The rows are grouped in 2 ways, from coarse to fine. Each group lies inside one group of the grouping before and may be the whole of it. The rows also spread widely along 4 directions, which tell nothing about the answers.
Some rows, each with its group in each grouping after it:
[ -6   9  24 -25  49 -24 -11   9  28 -32 -59  13  -9  -7 -37 -26 -16]  Z851 nafe
[-11 -26 -36   0 -59  36 -12  -1 -38   9  17 -37  26  -3  12  16  24]  Z278 zutaz
[  6 -33 -42  55 -11   8   3   1  -9  15  35 -28  19 -10 -21   8  47]  Z300 Guzak
[  1  -2   2  26   5  41   4   6   9   7  30 -22  40   9 -19  25 -35]  Z278 Barug
[ -1  -6  -6   3  -7 -19 -24   7 -24 -36 -13  16  36 -27  16 -20  28]  Z738 gez
[ 12  12   4 -14 -18  18 -26 -30 -30 -13  38 -24  28 -51  -9  31   1]  Z278 fevag
[  7  16   1 -24   1 -30 -28 -29 -13 -46 -13  26  18 -73  -8  -9  30]  Z738 reban
[-26  -1 -14 -30 -20  16  11  11 -16  21 -46  -4   4  54   8  38 -30]  Z865 nife
[ 31  -3  26 -17  40 -14 -17  73  28  28 -44 -12   9  28 -18  29 -34]  Z300 Pesin
[ -4  10  28  15  78  -3 -12  16  56  13 -23  14  20  13 -69   3 -43]  Z851 kekuv
[-15 -34 -18  16 -16  12  11   7 -27  -4 -13 -16  17  11  10  38 -13]  Z865 Vod
[ 49 -13  -3 -30  36 -29   3   0  24 -20 -16  16  -6 -30 -26   8  35]  Z300 zigav
[ -9 -15 -34 -10 -12   3  20 -27 -16 -34 -28  13  -4  -8  -3  14   3]  Z865 gasol
[ 21 -13 -17   5  69 -45  11   4  40 -37  -9  37   2 -24 -25 -14  21]  Z300 lebi
[ -5 -27 -11  21 -11  11 -27 -30 -19   4   3 -24  13 -28 -19 -12  30]  Z851 nafe
[  6   2  25 -38 -23  32  -8  -6 -17   6   5 -31  25 -22   7  34 -12]  Z278 Barug
[ 39 -35 -26  18  23 -11  13  17  21   8  -1  10   9   1 -30   0  37]  Z300 zigav
[-16 -11 -17  -2  53 -17  20   4  30 -44 -22  33   0  10 -21  22 -28]  Z865 Vod
[  8  11  44 -50 -20 -13 -34  28 -29 -14 -40  -3  24 -12  42   7   6]  Z738 gez
[-18   2 -17 -18  13   4  12   5   7  -2 -34  13  -2  46 -14  31 -39]  Z865 nife
[-17 -14  -4 -10   6  -9  -8   1  -6 -21 -51   1  -8 -13 -28 -34  24]  Z851 nafe
[ 24  -9  -1 -17  -6 -10 -17 -24  -9   4  16 -26   3 -43  -4  18  39]  Z300 Guzak
[ 18  -8  14 -47  18 -21 -13  49  12  10 -50 -12  -6  -6  -3  22  12]  Z300 Pesin

New rows. What belongs after each?
[ 11  -7 -23  -3  48 -30   5  -5  29 -40  -1  14  -5 -30 -36 -10  40]  Z300 Guzak
[ 40   8  24  -4  72 -26 -19  49  54   9 -16  -3   9  -5 -47  20 -37]  Z300 Pesin
[-30 -18 -39 -22  -4   6  21  36   6 -31 -43   4  11  29 -12  -6  -1]  Z278 zutaz
[ -6   4   6 -15  12 -28 -11  46   5 -41 -59  27  18   4  13 -17   2]  Z738 gez
[-23 -33 -56  22 -65  46  -2  -5 -39   8  20 -39  33   4  11  11  42]  Z278 zutaz
[  8 -19   0 -31 -11  -9   0   9 -18  -2 -23 -21   2  -6   9   9  41]  Z300 Guzak
[ -1 -25 -42  14 -25  31   7 -37 -12 -21  30 -11  40 -45 -14   1  31]  Z278 Barug
[ 38   3  23  -3   4   6 -31   1  -2  28  32 -41  20 -14  -6  35   9]  Z300 Guzak
[ -7  -4 -25  17  25 -31  -5  18  10 -63 -26  37  25 -19 -13 -34  29]  Z738 gez
[-14 -10 -38  31  59   6  40   8  47 -47   6  31  26  -4 -50  -5 -25]  Z278 Barug
[  9  -4  -5 -13  15  -1   6 -30   0 -28 -14   9 -11 -19 -16  27 -17]  Z865 gasol
[ -6 -19 -14   5 -37  48   9   5 -24   9   9 -26  36 -10   3  23   7]  Z278 Barug
[ -6  -7   3 -34 -37  15  -3 -25 -34  -3 -23 -14  -3 -10  19  36 -14]  Z865 gasol
[-26   7  -1 -40  11   6  21  34   9   5 -64  14 -11  63  -1  33 -51]  Z865 nife
[ 36  -5  34  13   3   0 -24  31  -5  28  16 -32  14  10  14  36 -12]  Z300 lebi
[-16 -17 -29  53  34  -4  -7 -10  18 -16  -9   9   6  -8 -55 -41  15]  Z851 nafe
[ -3  -2   5  -6  13  15  17  32   9  -8 -51   8   1  42 -12  33 -60]  Z865 gasol
[-17 -12  -5 -25  36 -17 -12 -29  12 -17 -42  18  10 -31 -39 -16  27]  Z851 kekuv
[-19  -6 -11 -42  17   8  29   7  11 -40 -36  15  15 -16 -10   1  -2]  Z278 Barug
[-17 -12 -14  -9 -61  39 -13  -2 -44  51  -6 -35  19  49  28  57 -19]  Z865 nife
[  3  -9  11  -9 -13   6 -15 -25 -24   9  22 -25  15 -18  18  54 -16]  Z865 Vod
[-16  -8 -37  15  44  11  34  11  36 -46   1  33  23  -7 -46 -14 -15]  Z278 Barug
[-16 -33 -33 -18 -23  -3  21 -33 -34 -31 -14   4  12 -29  19  20  25]  Z865 Vod
[-18 -33 -23  18 -27   9 -12  -2 -29   5 -31 -19  14  -3 -12 -27  32]  Z851 nafe
[ 47   6  20  30  25   5 -30  -5  14  26  55 -43  24 -16 -29  30 -10]  Z300 Guzak
[  4 -13 -17   0 -31  15   2 -38 -35  -4   1 -17   2 -19  11  38  -4]  Z865 gasol
[ 18  -1   1 -21  43 -25   2  -1  30 -25 -16   4  -1 -18 -28   0  27]  Z300 Guzak
[-11 -25   4  21 -40  35  -5  18 -36  32  12 -37  31  31  17  59 -27]  Z865 Vod
[-40  -6 -44 -18   2   4  29  16   8 -11 -64  30  -2  53  -4  15 -19]  Z865 nife
[-44 -19 -56 -21  -9   2  41  23  -9 -15 -72  26  -3  54   0   9  -2]  Z865 nife
[ 18 -19   2 -49 -17 -15 -21  25 -16  15 -42 -21  -3 -30   8  22  40]  Z300 Pesin
[  9   0  -3  12  71 -22  10  35  59 -17  -8  13   3  14 -54  -3  -8]  Z300 Guzak
[ -6 -20 -10  32  -7  29  -2   5 -20  12  16 -22  29  17   3  46 -29]  Z865 Vod
[ 19 -11  18 -49  22 -21 -13  58  11   8 -56 -14  -8   1  -8  18   1]  Z300 Pesin
[-11 -29 -44  20 -27  23 -13 -20 -10 -10  28 -29  29 -20  -9  11  21]  Z278 zutaz
[  2   1  36  -1  14  -1 -36   3   1  14 -20 -24  10  -4 -19  -5 -20]  Z851 nafe
[-11  -3 -11  25  45  25  30  28  36 -15  -4  11  30  18 -41  15 -47]  Z278 Barug
[-27 -19 -28  16   8  29  39  42  17 -22 -31  10  26  29 -21  -1 -15]  Z278 Barug
[ 30 -19   8  11 -10   9 -32  46   5  47   5 -45  20  10  -6  35   5]  Z300 Pesin
